All groups share one centre, and each spreads out both ways along 12 directions, with some noise.
In the rows, 128 means zero.
Some rows, each with its group after it:
[ 51 138 142  87 148 130 135 137 124 112 123 112  94 176 142 122 131 117
 125 110  78]  T
[ 65 114 185  98 125 114 135 108 149  88 156 125 135 144 164 143 144 165
 161 123 114]  W
[115 104 107 153 114 141  89  88 109 176 126 136 117 142 119 164 120 148
 151 112 177]  D
[121  41  76 122 127 174 140 112 106 172 158 111  71 103 143 113  94 128
  96 145 123]  W
[178 139 126 121 138  95 121 111  78 103 132 116 102 162 102 128 101  92
 124 115 114]  D
[154 137  88 105 145 159 145 148  97 111 139 146 134 148 129 138 130  99
 120 114 146]  D
[ 72 186  91 106  93 181 143 161 149 193 135 132 126 108 135 155 163 117
 141 113 106]  Y
[179 127 110 117 161  97  97 121 132 187 111 129  63 122  96 117 102  64
 160 111 147]  W
[ 75 114 131 136 118 129 143 123 166  91 147 159 138 161  81 100 164 151
  93 123 143]  Y
[139 144 112  97 115 158 117 135 141 138  86 155 153 171 120 141 190 151
  98 132 127]  D
[186 107  82 158 148 165 166 158  84 131  95  98 110 164 168 132 125 115
  95 113 102]  Y
[133 145 158 116  94 103 120 116 115  98 162 137 161 131  80 119 123 153
  64 105 103]  Y
[168 157 128 117 112 143 163 171 111 157 127 143 147  88 147 102 155 107
 145  90 131]  P
[ 65 139  98 148 106 127  96 129 182 130 124 142 138 140 160 121 165 131
 156 129  94]  D
[165 110  84  97 147 185 153 146  84 159 105 124  96 161 163 147 148 107
 132 111 135]  T
[ 39  71 134 156 154 126 124 116 139 127 172 115 108 114 113 111  54 153
  76 113 132]  W
[131  94 100  74 157 139 105  97 102 120 133 163  91 204  83 139 131 103
 119 112 183]  T
[ 43 173 147 143 131 126 131 145 176 132 141 140 157 102 110 132 123 140
 137 116 145]  P
[127 115 100 133 126 159 148 133  96  89 150 134 154 177 139 147 132 148
  86 101 129]  Y
[125 157 150 139 126 123 166 177 169 168  92 124 110 119 139  86 177 116
 136  87  91]  T
[196 179 112  82 109 129 115 126 100 153 131 131 120 135 132 177 149  85
 168 116 124]  W
[174 111 124 121 109 131 111 103 132 158 118 155 122 131  81 126 157 139
 124 134 173]  T
[101 171 139 125 125 116 113 130  72 168 127 125 109 103  73 109  76 101
 110 107 128]  W
[136 105  91  72 156 136 111 130 109 123 115 154  94 194 136 119 154  95
 142 107 138]  D
[103 128 155 140 119 101 153 101 102 110 136 115  76 190  73 114 135 122
 112  83 109]  Y
[ 67 116 116  69 127 163 111 130 158 124 129 178 154 167 124 130 178 160
 106 125 153]  D
[144 112 130 179 128 124 139 151 133 118 104 102 149 190 184 151 154 170
  92  69  89]  P
[201 107 111  92 112 124 130 123 127 119 127 125 102 156 103 117 159 120
  74 139  85]  T
[ 89 146  81 105 104 164 125 162 176 150 114 131 130 116 168 113 177 121
 117 149  65]  P
[126 128 106 102 153 131 120 131 146 152 113 141  97 166 157 146 156  92
 194 105 148]  Y
[200 125 123  92 145 147 157 150 106 177  93 132  82 150  83 115 150 102
  91 105 136]  W
[108 132  71 122 143 152 114 172 127 151 160 167 163 105 168 120 114  94
 144  73 165]  P
[ 85  86 150 142 132 130 126 121 125 140 143 153 147 116 176 112 135 155
 190  92 188]  P
[194 158 151 174 132  92 153 126 108 163  92  62  66 110 112 128  98  93
 142 128  77]  D
[123 179 121  85 139 153 119  97 130 143  86 132  94 154  64 172 147 106
 145 191 159]  P
[ 93 171 153 115  95 136 153 147 109 158 103 119 121  99 160  94 167 121
 180 121  86]  W
[124 104 154 127 144 138 132 105 152 154 128 114 117  83 134 155 107 150
 169 176 177]  T
[ 93 157  81 150 143 112 123 165 193 108 157 158 140 131 123 105 133  78
 133  92 118]  P
[ 83 130 118 143 174 110 158 142 193  80 178 144 110 151  74 116 104  91
 107 102 156]  T
[145 102  96 188 102 137 121  95 165 186 140 117 110 108  89 169 125 151
 118 132 166]  D
[ 91 116 125 111 141 132 140 143 165 125 116 154 114 150 125  87 166 120
 130 121 126]  W
[136 129 125 142 145 171 164 143 123 156 124  96 123  94 162 172 104 139
 138 147 140]  T
[130 116 129  97 118 115 136 147 177 144 129 149 107 135 116  81 178 118
 109 100  97]  D
[ 65 112 121 105 147 141 110 118 167 146 126 174 126 136 117 120 150 126
 175 127 193]  T
[121 165 122 127 139 149 146 160 104 128 107  78 122 159 178 172 114 128
 102 111  52]  Y
[ 97 144 142 171 141 119 114 137 153 162 102 130 138 121 154 142 132 134
 183 108 160]  P
[ 49 153  90 112 164 209 157 183 197 163  80 139 125 160 131 149 173 141
  92 143 134]  W
[ 90 147  81 132  67 157 130 109  64 108 186 119 146 146 167 154 128 125
 138  98  84]  Y
[199 144 127 148 160 112 147 164 143 161  97 125 110 149 134 130 146  93
 140  79 138]  W
[ 63 116 131 112 118  90  73 108 185 125 140 153 117 183  98 113 153 141
  97  93  99]  D
[ 46 151 146 160  93 152 137 125 126 159 133 125 150  93 137 132 134 163
 152 122 135]  T
[ 50  91 149  86 128 118 131  89 133  98 149 140  80 161 104  92 143 125
 147 134 125]  Y
[102 180  84  74 125 132 100 167 188 131 144 176 152 105 113 106 151  78
 120 132 109]  P
[ 95 153 166 126 135  99 146 104 141 150 112 122  60 211  75 142 165 106
 165  66 132]  Y
[ 89 154 106 128  90 171 152 138 134 126 176 130 159  75 111 139 121 142
  93 150 122]  D
[176 110 116 104 159  95  87 107 108 139 122 139  93 138 110 113  98  80
 148 127 150]  Y
[108  72 118 111 149 160 185 147 137 113 123 112  83 199 182 121 176 137
 126  90  95]  D
[118 141 123 131 137 105 123 140 123 128 166 120 124 113 135 124  89  96
 136  90 114]  W
[155 120 159 144 165  78 103 132 138  96 125 143 155 137 100 110  96 131
 103 109 164]  Y
[ 43 164 110 164 120 134 117 145 140 146 147 121 141 100 150 137 100 124
 148 110 114]  P
[119 166 123 139 165 135 119 138 132 146  90 134 128 175 126 173 137 111
 162 105 170]  W
[110 135 105 161 142 154 141 132 133 138 133 142 134 155 104 156 129 132
 125  97 183]  T
[166 109 102 163 119 134 125 119  86 127 106  96 111 138 147 123 113 127
 105 145  90]  Y
[ 78 140  66  79 130 183 118 145 164 145 148 165 136 127 124 146 147 111
 124 146 147]  W
[176 100  88 117 133 113 140 127 143 111 140 157  84 175  86  81 166  78
 112  94 128]  T
[160 110 132  54 137 169 185 146  82 155 128 136  82 121 136  96 161  92
 152 124 139]  P
[ 72 123 136 116 147 150 165 133 139 102 144 154 124 206 116 148 166 140
 128  73 163]  Y
[101 118  67  91 105 154 104 126 123 101 148 145 134 157 170 128 153 114
 129 141  90]  P
[ 48 160 105 120 102 144 121 142 133 119 172 142 156  94 145 118 117 119
 136 122 105]  P
[197 118 119 136 136 154 155 146  80 171 130 130 130  94 159 137 116 113
 163  99 175]  T
[112 122 114 116 108 177 124 143 147 202 107 164 151  98 146 123 182 154
 153 115 181]  D
[ 80 144 136 104 137 139 110 121 114 183 113 145 101 132 101 127 129 118
 150 112 162]  T
[131 128 177  94 116 126 139 104  72 164 108  95  77 130 102 132 117 140
 121 135 105]  P
[147 120  87 123 127 165 155 168 153 129 150 152 156 136 117 131 149 138
  60  98 137]  W
[ 91 123 125  96 137 139 149 116 126  68 125 113 103 157 162 120 142 110
 160 180  85]  D

New rows, each followed by its group:
[ 89 147 114 126  89 119  90  99 124 137  78 116  98 204 116 128 178 139
 109 126  52]  T
[187 125 110 105 115 161 146 136  64 129 123 151 149 126 145 119 151 118
 149 119 159]  D
[147 165 104  99 121 104 114 131 148 125 133 112  97 140 171 143 148  63
 191 124  57]  W
[121 154  70 159 122 186 163 164 139 187  94 116  96 117  91 121 139 109
  80 135 110]  Y
[127 141 165  98 113 109  97 118  82 138  94  96 119 151 185 142 132 146
 151 122  67]  T
[127  49  86 167 130 130 154 145 141  97 176 138 120 131 161  67 129 125
  99  88 119]  W
[159 137 189 125 168  49 113 123 169 100 133 115 116 132  95 132  91 112
 125 119 124]  T
[182  85 120  58 145 154 144 143 153 148 109 150 106 129 157 109 178 116
 146 142 138]  T
[139 125 104 175 119 123 103  99 113 136 107 120 112 154 107 143 123 130
 131 134 138]  Y
[ 77 140 123 111 146 121 158 145 142 124 143 117  71 156  89  93 122  89
 100 100  86]  T
[161 185 156 154 135  95 127 153 137 166 104 121 134 102  99 123 117 109
 130  96 129]  D
[103  99 141 113 189 169 159 143  96 172  91  95  71 179 167 161 112 132
 142  94 148]  P
[122 113 108 101 159 172 162 147 161 145 139 145 124 119 125 139 138 126
 123 138 175]  T
[ 76 129 120 102 146 187 160 154 122 172 128 135 118 116 148 137 135 129
 148 116 163]  T
[118 133  93 123  86 148 141 145 130 115 123 134 129 174 140 105 188 132
  92 105  61]  T
[115 180 138  74 137 134 122 112  72 130 124 147 124 112 123 142 118  78
 222 152 174]  P
[ 75 109 143  99 176 155 103 121 134 174 101 134 115 165 128 175 116 160
 131 117 192]  P
[105 168 147 108  99 115 148 161 111 140 168 151 157  73 104  73 125 112
 113  83 119]  W
[ 61 131 105  68 148 130  75 103 129 135 102 151  78 215 100 141 143 103
 132 125 118]  T
[ 72 167 138 149 112 125 158 122 115  83 172 135 143 121 110 124 116 114
 158 117 143]  P
[101 169 132 103  88 158 165 165 121 129 143 114 145 112 159 127 156 133
 113 112  63]  W
[ 92 163 190  88 108  83 141 120 108 101 163 135 121  88 113  72 128 101
 175 124 105]  P
[166 140 128 166  92  86 113 118 134 150 101 124 110 137 107  97 162 116
 137 102  97]  T
[107 143 115  98 146 114 154 175 118 102 194 131 125  86 156  84  85  61
 133  85  94]  T
[115 121 113 146 127 131 177 146 157 107 152 151 116 163  88  92 162 115
  98  77 137]  T
[149 202 151 140  98 148 137 136  52 132 126 122 189  87 113 161 103 153
 119 135 152]  D
[ 95  88  87  93 122 163 111  99 106  85 143 129 124 178 146 154 130 148
 100 165 111]  Y
[143 181  97 114 132 152  81 160 120 193  65 162 155 148 129 152 158 119
 132 101 155]  D
[140 105 136  90 127 156 148 119  87 125 132 153 122 188  86 134 160 150
  85  86 166]  T
[185  89  79  92 164 128 136 139 147  86 169 156 114 148 138 119 128  77
 126 122 147]  T
[134  89 108  76  92 118  93 101 107 119 181 163 131 124  91  96 131 130
  81 118 123]  P
[103 121 114 124 148 145 131 108 157 143 110 142  94 156 105 142 145 115
 155 145 163]  P
[130  93  91 144 181 148 145 148 145 118  80 109  89 179 171 124 134 109
 131 145 111]  Y
[169 164 136  98  99 147 145 163  43 156 116 108 139 135 162 132 131 128
  90  77  71]  T
[ 77 125  99  74 128 192 127 120 109 174 152 119 108 110 141 177 106 130
 128 151 137]  W
[136 139  78 157  91 141 112 115 161 148 121 129 123 121 106 132 152 123
 118 151 107]  T
[ 78 160 121 102  89 154 165 107 102  76 184 150 137 113  94 118 140 111
 159 154 142]  P
[112 138  85 109 109 142 118 138 126 135 128 136 114 130 148 108 151 100
 136 135  87]  D
[157 142  62 155  94 167 141 150 152 153 153 156 168  80 122 135 148 118
 124 128 162]  D
[145 165 124  73 123 152 100 108  89 163  82 120 112 150 105 175 134 127
 126 169 121]  P
[120  86  79 113 121 160 137 122 193 130 182 178 132 117  94 124 155 125
 110 130 184]  D
[ 65 115 124  81 151 132 118 107 115 109 144 145  91 194  88 128 121 113
 114 112 142]  T
[ 79 142 127 101 116 139 135 132 106 103 103 121 111 227 124 131 172 145
  77  89  63]  T
[127 139 104 105 140 148 135 141  98 165 121 110  85 123 112 124 102  96
 103 132 101]  Y
[169 146 131 123 151 109 137 143 135 127  85 127 100 220  86 132 165 111
  79  71 110]  T
[118 120 113  96  95 137 118 143 100 155 148 135 137  90 181  91 138 123
 138 109  90]  P
[ 82 122  93 145 100 128 107 115 178  91 168 136 155 103 152 131 135 134
 145 165 108]  T
[144  80 104  89 155 173 158 148 125 141  94 116  84 154 199 122 166 117
 154 143 107]  Y
[117 148  99 142 122 120 109 126 158  96 171 138 165 107 111 153 101 123
 105 141 132]  T
[ 96 207 113 150 123 111  98 150 131 136 131 142 158 118  83 132 104 100
 109  98 122]  W
[143 106 153  78 122 120  91  83  84 136 128 133 114 153 104 149 126 149
 126 140 155]  T
[ 64 125 144 139 133 116 183 153 165 101 131 126  92 160 139  72 170 112
 139  92  80]  Y
[151 125  65  92 166 167 138 163  93 160 153 137 113 101 175 136  92  60
 165 109 158]  T
[107 147 144 135 107 100  92 136 162 194  91 124 108 146 110 114 159 139
  97  81  80]  D
[122 134 117 125 128 177 156 146 127 181  80 109  99 144 153 141 168 140
 129 132 106]  T
[137 105 113 112 134 162 150 119 111 122 175 121 130  90 128 160  83 135
 116 160 162]  T
[104 183  94  91 104 129 112 132 169 120 153 175 145  89  84 104 155  80
 154 159 137]  P
[135 172 149  90  98 140 143 125  86 159 127 126 120  81 110 115 139 112
 160 146 124]  P
[122 128 153 113 119 106 115 115 152 163 124 155 117 112 109 109 159 123
 178 112 166]  Y
[138 134 112 124 150 124 151 156 142 127 144 151 118 133 119 104 136  85
 145  87 150]  P
[160  92 130 135 130 104 119 108 174  81 147 143 151 188 144 165 167 154
 130 109 142]  W
[193 126  90 156 121 139 124 107 106 129 135 119 118 154  82 167 112 120
  86 126 148]  T
[158 132 101 151 124 145 142 143 157 127 136  95 138 156 171 195 132 141
 102 113  88]  W
[103 178 115 109 106 119 117 135  98 138 141 123 118  88 144 106 113  76
 174 130  83]  P
[115 154  74 124 137 152 137 130 148  72 155 144 151 125 124 148 123  98
 142 177 142]  D
[174 122 117  98 140 144 130 127  93 166 136 140 111 115  98 139 110 107
 121 112 172]  T
[109 149 108 113  80 172 141 137 123 137 168 164 181 119 100 150 158 158
  92 102 161]  Y
[190 149 120 146 108 148 129 157 113 159  80 114 158 146 165 156 164 155
 102 101 100]  P
[114  99 110 157 149 140 151 134  70 123 115 126 102 169 127  94 112 113
 116  90 138]  W
[107 179 117 142 105 138 145 170  90 139 114 130 144 176 132 119 159 123
  94  46  84]  T
[ 52 150 135 106  97 126 136 134 124 147 188 130 114  61  92  82  94 110
 108 118  95]  P
[120 119 141 122 135 123 164 155 140 107 136 107 112 178 128 117 139 139
  57  81  68]  P
[ 72  85 126  98 156 191 167 138  94 180 105 127  77 124 120  93 126 136
 119 131 157]  W
[196 153  84 108 141 156 153 158 117 127 120 139 139 178 172 174 170  94
 156  89 137]  W
[141  94 162 105 181 113 150 133 145 130 119 129  95 141 144 118 126 108
 175 115 165]  T
[112 124 123 117  80 172 167 141  58 180 120 106 103  98 189  91 157 128
 160 108  78]  T
[ 70 149 122 106 115 143 141 135 133 119 138 110 111 149 130 134 134 130
  95 128  70]  Y
